The rows of a group lie close to one hidden flat surface of 12 dimensions, which passes through zero. Surfaces can cross.
In the rows, 128 means zero.
Known rows, each followed by its group:
[112 148  98 187 124 117 124 121  96 115 175 194  72 106 116 114 107 135
  94 101 132 156 122]	j15
[115 125 149  40 164 157 135  92 117 124 135 122 181 106  83 139 129 111
 135 117  91 139 138]	j15
[159 103  95 107  74 186 137 126  88 123 179 125  90 192 112 125 123 180
 141 148 136 112 167]	j700
[112 133 174  72 148  93 113 109  92 133 150 157  97  91  99 100 122  88
 162 125  99 107 121]	j324
[ 94  83 101 128 177 102 159 164 116 167 171 159  91 145 142 129 126 135
 160  79  49 128 173]	j329
[135 156 123 214  78 141  77 152 140 164 137 146 106  79 156 159 137 133
 125 102 147 140 149]	j324
[112 125 164  94 124  87 107 117  68 126  91 127 157  82 160 142 120 141
 107 113 139 152 186]	j324
[144 118 160 160  91 168 124 122 100 123 148 159  96  87 124 153 150 113
 128 143 155 111 147]	j700
[102 133 108 149 156 108 162 138 185 129 141 162 103 172 126 130 119  83
 128 161 112  97  82]	j15
[111 151 130 151  82 153 141 104  93  85 142 142  91 142 115  74 127  90
 160  92 139  91 114]	j15
[ 49 137 118 191 123 185  98 124 115 103 103 135  99 154 130 104 146 102
  36 151 121 133  99]	j329
[135 149 144 158 101 155 125 107 178 110  81 121 127 127 120 160 156 121
 123 112 153 103 147]	j329
[126 150 132 164 156 156 103 129 179 115 147 145  86  50  49 122 133  89
 113 120  83 129  80]	j700
[115 140 121 138 100 160 142 104 105  97 117 136 116 170 120  47 138 115
 156 125 135  63 105]	j450
[172  64 118 116 159 107 111 142 120 124 116 179  94 138  87 145 156 159
 126 193 169  98 135]	j15
[154 121 114 145  97 136  94 125 147 114  90 129 128 127 115 182 155 155
 129 108 169 109 173]	j324
[141 164  93 131 110 187 109 104 151 122 161 142 167 116  85 101 129 110
 152 131 147  93  85]	j700
[118 118 165 139 102 148  55 116  91 138  66  99 144 113 151 148 195 104
 116 154 160 125 113]	j329
[152 103  90 111 106 116 192 112 136  95 127 124 170 167 136 150 107 194
 116 109 132 124 162]	j329
[172  96 124 162 126 128 170 135 132 130 127 125 187  89 138 178 129 150
 109 136 155 138 175]	j700
[150 149 121 129 155  96 102 135 134 100  94 163 154 122 103 101  87 121
 129 153 193  68 168]	j450
[111  97 110 115 115 144 164 135 107 108 181 113  77 157 122 144  89 190
  58 153  91 193 150]	j700
[112 142 102 187 138 149  92 144  69 158 147 157 154 137 159  99 147 101
 130 113 172 176 108]	j324
[105 123 163 147 119 142 188 118 140 141 110 104 162 131 181 122 143 100
 114 137  94 115 127]	j324
[123 105 127 124 129  83  95 169 127 184  88 109 111 155 189 138 159 159
 158 140 130 125 115]	j15
[148 108 162 124 166 101 107 157 108 138 101 117 123 109 124 133 150  95
 166 116 162 147 151]	j450
[150 159 111 174  93 111 135 103 169  75 113 131 102 127 115 156 115 164
  70 132 173 157 106]	j15
[111  82 104 148 163 167 167 130 105 126 111 168 167 170 123  95 152 144
 116 138 128  70 175]	j450
[120  86 127 109 158 103 127 174  86 175 168 160  97 136 134 112 126 138
 164 120  91 126 161]	j15
[ 78 130  86 185 149 116 134 153 103 119 117 155 165 146 166  57  89 135
  75 131 135 106 128]	j324
[113  83 131 117 140 102 130 160  94 115 154 130  47 143 112  97  96 156
  88 192  96 129 117]	j700
[127 176 130 141  83 130 112 108 142 122 154 125 106  93 120 136 101 138
 107 115 114 160  98]	j450
[127  94 101 133 123 144 182 122 182 118 164 117  63 162  96 176 139 155
 120 127  49 134 106]	j15
[187 108 167 140 107 124  86 140  73 134 111 103 144  58 140 127 130 161
 110 173 180 156 140]	j329
[ 78 113 129 123 192 166 123 103 110 151 138 174 175  82  85 155 160 111
  81 123  85 169 121]	j15
[123 104 124 170 136 186 152 129 160  98 143 107 118 101  77 142 142 118
  78 137  88 145 110]	j329
[146  81 105 123 146 125 154 147 137 130 113 115 174 141 135 130 103 181
  74 195 133 116 138]	j700
[110 140 165 109  85  86  94 123 119 192 177 161 116  96 190 165 122 116
 140 175 117 139  85]	j700
[122 133 128 162 128  96 134 153 188 117 133 133 119 123 129 155 127  48
 181 114 144  80 130]	j450
[133 104 133  72 126 140 131 114  47  91 127  98 131 132 106  74 129 145
 157  66 107 130 159]	j15
[111 101 141 106 127  93 180 120  85  84  89  96 136 205 170 108 132 127
 122 141 141 123 129]	j700
[185 134 131 108  72 144 169 125 154  81 162  99  41 143  86 119  91 166
 160 108 108 107 166]	j450
[121 138 107 166 214  86 118 152  93 139 140 191 179  55 114 116  90 117
 100  85 153 187 189]	j450
[105 166 105 105 190 111 124  95 168 141  98 134 195 134 119 160 151 118
 111 105 136 179  94]	j324
[126 115 123 130 120 110 144 111 164 105  96  84 168 100 124 161 142 162
 101 104  86 156 101]	j329
[187 109  89 153 142 181 119 145 133 106 158  96 140 105  62 156 135 127
 147  74 158 179 158]	j324
[110 160 135 116 103 158 111  97 118 171 123 169 142 133 148 128 170 130
 166 100 108  90 118]	j450
[ 87  74 108 104 172 153 166 146 119 117 132 122  96 208 104  92 138 116
 146 120  76  88 139]	j700
[160 113 133 184  92 180 146 137 149 124 101 137 102 116 111 144 151 148
 126 127 148  82 184]	j450
[190  99 148 132 125 144 178 147 157 125 167 104 102 109 112 114 129 124
 183 135 109  99 118]	j329
[166  92 150 122 172 111 172 154 135 138  97 106 169 117 137 133 130 143
 138 130 136 129 186]	j329
[139 116 123 105 145 123  75 157 113 139 158 123  84  83  90 110  92 160
  92 180  94 165  89]	j15
[132 100 116  49 139 115 116  92 132 151 174 176 184 116 105 199 140 145
 138 155 107 116 113]	j450
[181 113 136 151 109 165  97 152  86 108 166 110  82  43  69  87 116 146
 131 116 123 140 133]	j15
[183 142 171 115  93 115 141 144 148 173 130  84 155 107 183 142 138 121
 189 147 147 126 114]	j329
[126 109 128 171  83 169 125 132  74 128 164 155 107 133 148 111 142 122
 123 130 145 115 136]	j450
[130 161 131 147  97  95  91 134  49 118 128 142  86 123 158  88 113 122
 145  90 185 157 152]	j700
[139 135 130 122 146 129 147 115 129 133 111 113 212  99 134 138 165  96
 167  85 140 137 107]	j329
[173  97 128  60 147 115 128 122 103 117 117 141 166 133  97 137 131 141
 161 150 169  88 178]	j700
[119 156 108 113 156 130 122  82 117 118 112 153 214 105 111 129 122 152
  75 135 139 147 113]	j450
[172  95 146  87 132 138 143  94  81  90 121 153 147 138  95 133 145 154
 108 178 185 125 129]	j324
[128  86 138 130 145 157 147 106  95  79 131 156 113 106  73 133 160 102
 136  92 118 106 165]	j324
[103 128  77 188 146 109 138 161 153  92 100 120 156 112 119 102  72 146
  74 104 113 107 179]	j324
[127 123 106 135 164 148 124 117 100  93 146 134 157 102  85 108  94 132
  58 153 142 174 117]	j329
[ 59 113 108 154  94 139 116 135 136 122 123  98  58 193 158 134 146 125
 105 118  71 128  90]	j324

New rows, each followed by its group:
[145 159 136 138 134 110  88 131 161 147 156 167 117  74 118 165  89 126
  83 189 159 150 122]	j15
[ 91 145 181 140 111 100 126 127  72 148 109 160 147  79 193  79 110 106
 108 151 128 105 145]	j324
[118 141 131 175 113 161  92 112 108 142 129 140 134  55 124 174 151 170
  62 108 111 200 125]	j15
[160  73 154 106 103 176 146 138 123 101 140  88  79 161  99 138 146 136
 128 186 123  99 128]	j329
[124 121 109 152 187 142 154 145 210 154 149 154 125  94  86 177 134 105
 130 112  66 123 152]	j450
[135 130 126 163 167  76 121 152 133 165  84 145 177  82 167 118 124 136
 126 113 146 131 155]	j700
[119 157 138 136  77 202 162 103 202 121 167 108  99 184 125 165 144 101
 122 161 119 120 100]	j329
[100 140 111 177 157  91 127 173 192 130  94 117 132 138 161 134  80 113
  89 154 137 126 141]	j450
[140 111 147  86 168 116 139 112  78 176 188 192 117 119 118 147 154 121
 157 132 135 168 130]	j324
[148 149  88 153 110  75 190 132 154 112 117 112 163 133 172  80  95 158
 153  89 112  94 103]	j329
[141 105 114  71 106 144 111 129  80 148 209 163 104 152 110 135 100 159
 140 173 126 115 135]	j700
[120 105 141 170 141 137 153 145 146 164 141 155 166  92 152 149 149 101
 120 143 113 106 121]	j700
[125 121 161 100 109 132 190 101 194 133 124 106 119 110 122 197 137 149
  97 150  63 136 122]	j324
[119 175 134 127  99 145 115 103 141 118 128 113 155 140 136 126 109 121
  97 161 166 151  90]	j329
[ 93 147 162 119 128  85 151 127 121 106  79  96 186  85 155  96  98 115
 100 113 104 117 161]	j324
[ 99 183 129 159 130 106  89 141 138 182 139 135 143 105 184 109 106 122
 110 131 130 177  81]	j324
[184 145 133 118 105 151 126 114 127 118 186 148 125  74  84 126 129  99
 188 109 142 104 111]	j329
[119 118 140 107 144 114  95 141  90 165 144  96 180  99 166 116 129 123
 103 153 108 198  67]	j329
[ 93 147 115 102 141 128 123 127 121 118 142 130 109 180 122  88 103 110
 119 159 119 120  86]	j329
[113 156 124 123 202 124 123 140 204 143  64  95 155 118 102 140 126 148
  78 141  97 161 112]	j450
[ 72 144 153  91 160 153 113 141 144 195 159 108 156 108 146 136 123  89
 132 123  40 154 121]	j15
[ 84 153 146 168 143 147 168  95 154 166 129 182 147 130 164 154 175 102
  99 135 111 124  79]	j324
[141 104 134  72 110  92 150 121 121  94 139  69 106 181 137 133 105 138
 146 163 122 130 104]	j450
[166 118 120 129 138 119 161 148 113  93 121 102 131 134 104  61 115 101
 212  66 148  86 153]	j15
[162 112  92 214 115 117 151 139 175 109 121 150  81 127 130 163 139 165
  96 130 159 137 127]	j15
[153  93 181  85 123 140 177  90  95 147 131 147 158 126 144 179 171 137
 126 159 137 142 142]	j324
[127 133 137 145 105  98 119 139  98  91 138 118  36 138 126  53 112 112
 139 161 129  98  73]	j700
[122 129 183 130 172 127  79 157 158 128  80 111  67  93  91 144 131 108
  85 186 126 148 143]	j329
[160 100 122 171 121 138 149 167 161 118 143 124  42 131 101  79 145 108
 197 119 100  44 114]	j700
[105 151 140 136 100 129  77 114 108 116  83 100 146 127 145  70 177  77
 158 129 133  86  27]	j329
[ 98 165 108 147 157 126 102  95 146 102  77 140 177 135 123 129 142 127
  69 136 160 154  78]	j324
[173 117 102  96 140  65 105 136 162 105 103  89  65 137  92 132 112 192
 122 155 117 149  75]	j15
[139 157 105 110 141  89 110 105 208 150 107 178 109 112 103 186 134 144
 154 118 127  84 135]	j324
[124 167 145 114 110  84  50 134 113 165 119 137 124  65 146 164 128 131
 153  77 138 166 170]	j324
[105 169 115 160 118 114 133 131 176 160 128 105 155  93 171 151 121 135
 102 100  82 182  79]	j329
[137  82 112 202 145  95 186 167 109 101  82 101 145  97 169  72 109 177
  78 135 108 130 139]	j329
[100 144  93 158 158 110 144 138 165 143 144 177 118 136 124  93 110 104
 148 122 104  69 111]	j324
[103 168  97 151 173  97 119 135 127 106 153 174 100 111  99  63  56 130
  86 124 136 137 121]	j329
[187 104 112 135 121 170 105 116 105 128 159 163 103 144  89 142 159 138
 149 144 185 127 128]	j324
[162 138  91 136  66  74 115 106 117 106 106 121 152  85 158 131 106 216
 127  91 134 132 109]	j329
[138 148 151  49 146  58  85 138  92 156 132 120 125 138 155  86  81 136
 161 187 149 140  93]	j329
[130 153 128  90 137 149 106 118 126 105 185 165  71 158  67 119  55 127
  90 188 152 155 143]	j329
[127 172 153  86 196 107 121 141 177 147  83  82  95 120  90 105 140 117
 186  67  82 147 125]	j450
[103 100 127  84 169 134  91 119 138 110 101 116  93 139  69 162 160 122
 126 112  83 125 123]	j329
[136  78 107 171 165 142 211 146 134  73 119 100 168 128 109  59 124 128
 100 134 105 109  99]	j329
[156 116 105 102 148 114 116 158 115 151 151  83 153 139 135 171 108 161
 126 103 143 220 153]	j324
[131 158  92 127 111  89  93  97 132  98 119 162 115 109 102 130 106 159
 131  83 136 107 135]	j329
[116 171 141 158  83 128  97 101 171 136 128 173  84 124 140 168 139 107
 112 165 164 104  85]	j15
[148 169 146 164 103 141 126 122 128 113 135 151 137 106 133 111 101 121
 125 148 185 120 133]	j329
[174 164 148 148 119 146 185 126 142 134 145 128 202 130 165 109 114 100
 153 142 179 126 128]	j329
[ 99 120 122 147 147 109 150 171  88 142 122  89 181 139 187  77  91 126
 124 104 116 155 157]	j324
[128 135 153 155 106 186 154 136 187 157 145 115  98 144 123 178 171  83
 156 133 103 113 135]	j329
[180 102 126 149 132 161 174 133 158 115 178  87 155  64  93 129 110 142
  86 152  95 177  86]	j329
[135 111 112 152  93 103 133 143 124 123 154  88  99  91 146 107 107 185
 100 126  64 159  61]	j329
[119 143 145  86 178 126 159  99 128 127 143 143 165 143 113  89 134  89
 118 168 115 141  53]	j324
[152 117 142 102 182 138 125 137 100  89 174 130 101 108  52  29  95  78
 141 190 131 116  58]	j329
[136 104 126 153 143 164 184 118 194  98 110  82 174  99 103 157 159 123
 109 103  88 135 104]	j329
[148 126 143 164  97 157 163 142 134 134 131 101 167 127 159 155 119 129
 132 115 143 131 183]	j15
[117 137 122 113 182 111 123 147 113 122 133 166 113 165 113 114  65 154
  63 168 166 156 201]	j329
